Each cloud of rows lies close to a flat space through zero, with a little noise off it, and is much wider in some directions of that space than in others. After each cloud: how many dimensions does that space have?
(in the rows, 128 means zero)

[[140 158 142 159 130  97 151 121 122 131 163  98 143 137 156 142 145 105
  167]
 [137 177 126 180 141 154 163 119  81 152 171 134 134 138 121 203 119 136
  145]
 [110 219 132 130  98 126 115 133 106 167 167 116  94  89 134 177 138 132
  141]
 [ 86 163 100 109 113  77 117  96 121 182 118 137 121  95 123 114 118 118
  117]
 [182  78 179 147 142 118 138 165 140  83 149 130 141 171  91  90  98 171
  137]
 [127 121 109 144 133 131 130 137 111 162 137 163 118 111  79 127 105 155
  107]
 [146 119 172 140  95 120 128 138 128 146 144  86 133 159 121 133 115 141
  133]
 [127 113 114 110 129 132 106 166 139 107 125 130 111 107  97  57 135 126
  111]
 [134 118 160  96 104 118 105 128 137 122 107 129 128 148 105 107  93 167
  113]
 [135 141 146 125 133 146 133 126 127 123 128 151 126 152 112 166 100 158
  122]
 [146 133 155 170 115 173 137  99  96 138 138 111 139 150 161 207 139 125
  144]
 [133 141 143 116 116  78  81 124 135 115 135 138 118  83 136  81 161 118
  147]
 [136 130 128  99 157 133 131 190 178  63 128 114 127 150 111  68 144 116
  128]
 [116  99  97 111 130 137 107 107 109 118  95 144 124  96 149  87 133 118
  117]
 [100 181 130 108 105 138  90 109 120 165 107 156 115 118  95 162 110 147
   96]
 [146 111 135 151 141  93 168 107 120 123 148 115 144 135 170 132 121 125
  165]
 [142 112 124 150 135 182 136 146  98 106 129 119 134 154 112 118 119 128
  122]
 [128 119  98 167 139 217 148 138  92 131 133 123 130 132 126 171 146 109
  115]
 [144  93 143 110 123 107 132 126 134  94 129 114 119 114 173  99 124 140
  152]
 [113 141 111 118 131 148 127 147 132 146 132 148 104 109 103 148 122 145
  105]
 [114 169 104 142 129 141 146 138 104 156 148 131 118 128 100 147 104 138
  121]]
	10

[[120 133 147 108 103 143 150  98 141 121 108 223 121 140 174  95 191  40
   94]
 [122 119 129 136 146 175 157 135 110 114 112 106 167 130 121 101  94 158
  139]
 [118  70 180 130  81 130 114  68 142 103  94 219 124 151 115 143 181 133
   91]
 [ 82  66 172 140 109 137 139  59 114  97 123 196 110 127 119  99 180 175
  115]
 [ 83 106 142 174 133 110 143  99  97 142 110 143 140 144  64  74 128 143
  135]
 [166 179 123 134 150 119 112 184 108 127 126  95 152 143 156 159 120  94
  143]
 [100 194 129  78 146 113  94 167 129 191 135 137 162 123 121 154 121 113
  132]
 [151 202 108 104 151 141 109 142 126 170 109  81 116 108  71 201 116 144
  111]
 [132 222 149 106 129 146 103 128 108 186 135 184 135 161 153 122 157 117
  105]
 [174 107 127 170  98 100 127 132 154 114 137  73  87 102 134 146 154 162
  104]
 [148 219 133  98 116 128 138 118 100 180 100 128 145 158 170 143 170  66
  127]
 [123 197 126 176 133 103 134 145 115 137 107  73 137 142  97 101 121 133
  164]
 [134 162 101 185 140 128 155 131 120 124 108 144 164 143 118  97 161 109
  135]
 [149 104  94  78 126  76 134 157 102 113 134  83 107 148  53 182 102  91
   64]
 [138 176  96 108  89 149 150  97 147 140  79 104 134 131 138 158 145  82
  189]
 [130 127 141 162 143  92 112  96 150 139 127  89 143 132 137 114  97 197
  140]
 [137 141 105 113 161 117 160 133 103 160 117  96 200 187 161  87  67  74
  145]
 [ 54 201  98 130 202 148 159 127 134 157 140 118 164 152  73 114 115 135
  186]
 [125 108 137 144 127 133 138 136 127 140 115 121 130 126 114 127 129  93
  133]
 [153 123 144 107  41 144 107 113 143 134  87 181 109 116 131 153 169  92
  108]
 [158 140 123 175  86  85 105 108 156 139 127  80 104  83 180 102 137 179
  163]]
	16

[[ 98 122 122 105 146 152  88 129 104 119 134  95 113 153 123 131 136  83
  162]
 [ 75 143 127  96 159 159 103 142  82 159  52  98 104 213  86  90 119  99
   87]
 [105 144 103 116  80 126 129 131  60 117 110 135  87 108  85 141 107 161
  118]
 [105 159 172 126 166 164  90 138 111 189  96 185 139 130 159 172 122 153
  124]
 [ 84 114  98 128 112 110 102  80  82 101 107 101 114 173 115 105 118 157
   95]
 [143 165 152 130 150 117 109 165 117 187 141 123 149 100 140 124 106 120
  165]
 [132 102  70  89 152 145 158 119 101  56 162 118 119 150 102  91 127 103
  151]
 [112 101 154 123 174 153 111 150  80 101 112 135 129 174 138  97 195 111
  102]
 [152 116 146 113 133 172 147 129 133 113 118 149 179  90 161 121 150 113
  153]
 [100 128 107 109 120 144  94 171 102  95 141 118  54 143  71 170 157  61
  138]
 [133 139 121 130 113 155 135 154 134 108 104 162 117  97 137 161 135  98
  139]
 [116 103 134 135 104 141 122 143 115 124 104 107 123  97 126 146 156  94
  113]
 [109 102 141  97 147 175 123  90 152 112  98 124 155 166 133 119 153 126
  129]
 [125 128 118 122 121 101 126 106 126 137 136 120 132 143  83 115 124 168
   98]
 [117 115 151 140 119 140 131 106 164 114 110 144 113 145 169 154 141 145
  125]
 [107 158 136 137 135 127 101 130 118 177  81 129 145 124 136 130  96 135
  126]
 [147 135 153 108 145 150 144 155  96 150 146 141 115 157 112 112 136 132
  107]
 [133 158 149 141 112 146  97 142 128 126 112 167 120 137 146 162 142 103
  116]
 [ 94 121 120 148 188 127 138 129 160 165  66 179 158 111 136 156 116 160
   82]
 [127 102 119 134 129 148  82 110 149 135 161 105 146 131 137 166 136  39
  110]
 [127 145 110 107 121 124  93 130  65 100 125  98 164 116 102  83 146 105
  158]]
	13

[[105 147 120 131 146  76  66  96 146  93  32  93 110  61 139 117 152 240
  149]
 [111 187 153 138 105 147 163 106 110  74 130 183 140 163  85 137 165 115
   72]
 [170 122 159 112 115 123 147 131 145 103 109 126 162 146 154 101  98 109
  148]
 [118 172 150 187 111 141 117 118 120 118 154 101 122  82 148 135 175 163
  107]
 [140 136 143 149 144 141 112 126 100  84  94  76 165 143 133 143 137 151
  156]
 [ 98 117 169  97 108 116 106 135 108 147 151  90 102  90 138 136 115 169
  202]
 [118 160 157 166 121 111 142 129  99  72 141 120 143 148 110 168 132 152
  178]
 [112 133 168 150 131 132 175 127 140 128 124 156 135 128 150 163  98 135
  120]
 [ 85 121 177 146 133  97 129 108 130  99 121 152 120  94 168 129 143  81
  167]
 [125 128 102 155 113 145 164 125  95 180 149  99  93 140 155 120  65 131
  127]
 [110 138  97 149 138 139 136 139 113 105 142 165 162 137 151 175 130 114
  102]
 [119 134 125 173  86 146 187 136 105 161 174 124 111 161 154 145  75 110
  173]
 [147 121 115 111 155 153 150 167 151 154 117 108 126  64 180 139  71 131
  195]
 [140 177 139 142 120 102 102 135 146 114 142 149 129  88 152 146 135 148
  150]
 [165  85  97 106 161 133 118 111 130 150  99 155 147 178 155 134 111  98
  113]
 [127 127 149 148 137 136 160 146 114 102 150 111 133 144 136 129 120 182
  164]
 [109 146 157 103 112 131 108 167 124 138 117 117 118 145 113  92 143 164
  122]
 [ 82  91 139 150 156 103 129 106  97  97  96 130 141 138 187 125 119 133
  103]
 [161 120 163  83 131 106 149 122 132 100 132 157 113 140  82  97 155 147
  133]
 [119 129 122  98 148 130 112 122 127 133 170 123 104 116  94 116 121 138
  123]
 [117 119  84 128 118 177 132  89 131 167 185 129 113 140 116 148 113 113
  138]]
	17

[[117 118 130 148 150  81  74 162 115 130 139 140 187  86  76 117 130 175
  138]
 [124 136 107 120 127 109 133 119 148 137 128 128 128 139 139 145 126 115
  121]
 [116 130 111 139 141  91  90 149 132 136 134 136 168 102 108 128 127 151
  136]
 [109 135 122 140 122 146 126 127 124 143 139 130 143 103 146 117 124 128
  146]
 [154 105 145 120 152  83 103 144 121 100 116 129 136 147  62 137 136 156
  101]
 [102 140 103 150 139  98  86 148 132 150 143 140 188  82 120 122 126 154
  153]
 [135 124 149 123 120 157 146 122 117 118 122 125 103 134 134 121 126 119
  127]
 [ 99 134 106 157 140  94  76 160 123 151 145 140 199  68 115 112 124 165
  157]
 [122 133 128 126 122 144 138 123 129 133 131 125 122 127 146 127 123 121
  134]
 [127 119 129 134 148  79  84 152 123 122 129 131 167 110  82 127 134 162
  126]
 [123 121 157 137 121 168 139 130 104 121 128 124 113 113 129 104 131 126
  136]
 [132 129 135 123 126 142 140 120 125 129 125 125 113 137 137 128 127 119
  127]
 [136 123 132 120 124 129 135 123 130 123 123 129 112 143 127 132 132 120
  120]
 [138 126 139 123 123 148 148 120 125 121 125 121 104 143 136 125 130 115
  121]
 [150 124 134 109 129 118 142 115 139 116 115 122 100 170 120 144 132 117
  105]
 [151 120 134 113 128 114 136 121 137 113 119 123 106 163 112 144 134 118
  105]
 [139 123 119 125 143  83 106 135 141 119 125 133 147 135  99 141 131 145
  115]
 [133 130 120 123 128 120 130 125 138 129 125 129 124 140 129 137 125 126
  122]
 [141 107 146 132 145  94  97 150 115 108 125 132 149 125  75 121 134 160
  118]
 [140 135 123 109 113 146 167 102 142 129 120 118  86 168 158 146 127  96
  111]
 [121 126 132 134 134 131 121 137 120 128 128 132 140 112 122 123 126 137
  133]]
	3

[[129 129 135 119 146 149 134 121 140 106 121 127 122 122 122 115 122 119
  143]
 [127 119 115 137  97  99 110 145 111 153 147 128 134 129 135 146 138 134
  114]
 [136 129 162 119 134 146 116 127 145  93 131 118 110 132 135 127 115 116
  140]
 [133 106  84 133  94  82 109 158 103 162 162 136 157 117 123 143 144 132
  118]
 [139 122 162 120 176 144 176 116 173 110  83 133 112 137 116  94 107 135
  126]
 [120 138 131 141  89 117  98 131 103 146 147 118 123 137 153 161 136 131
  117]
 [128 137 133 114 181 168 158 105 151  98  99 132 126 118 106  94 117 119
  148]
 [ 93 177  98 152  69 143  66 110  46 154 168 113 139 121 159 181 158 122
  134]
 [126 140 134 116 186 173 166 103 155  99  93 132 123 119 107  89 119 124
  149]
 [128 140 145 117 180 172 161 105 155  95  96 130 119 123 112  94 114 122
  149]
 [115 146 102 124 142 158 122 113 106 113 137 127 143 108 117 120 134 114
  153]
 [135 119 146 125 133 127 135 135 148 116 125 127 119 133 129 120 120 126
  128]
 [131 125 153 126 122 125 126 130 136 120 126 122 113 139 139 135 123 128
  122]
 [147  94 140 125 116  87 136 154 153 145 129 133 125 140 128 128 119 139
  104]
 [144  96 121 124 120  93 131 153 142 138 138 136 136 128 119 124 125 133
  117]
 [117 141 118 124 140 153 128 113 118 119 125 126 131 120 122 121 131 122
  144]
 [117 136 126 142  96 115 109 129 103 155 136 125 128 137 147 157 139 135
  113]
 [102 154  67 142  90 138  85 118  58 153 171 124 157 109 133 159 157 119
  141]
 [126 130 150 131 124 128 132 124 136 131 120 123 113 138 139 134 125 135
  119]
 [130 122 116 128 111 119 113 139 117 131 148 128 136 122 130 138 130 125
  130]
 [134 121 150 134 127 110 148 130 149 145 104 130 116 144 134 129 123 146
  103]]
	4
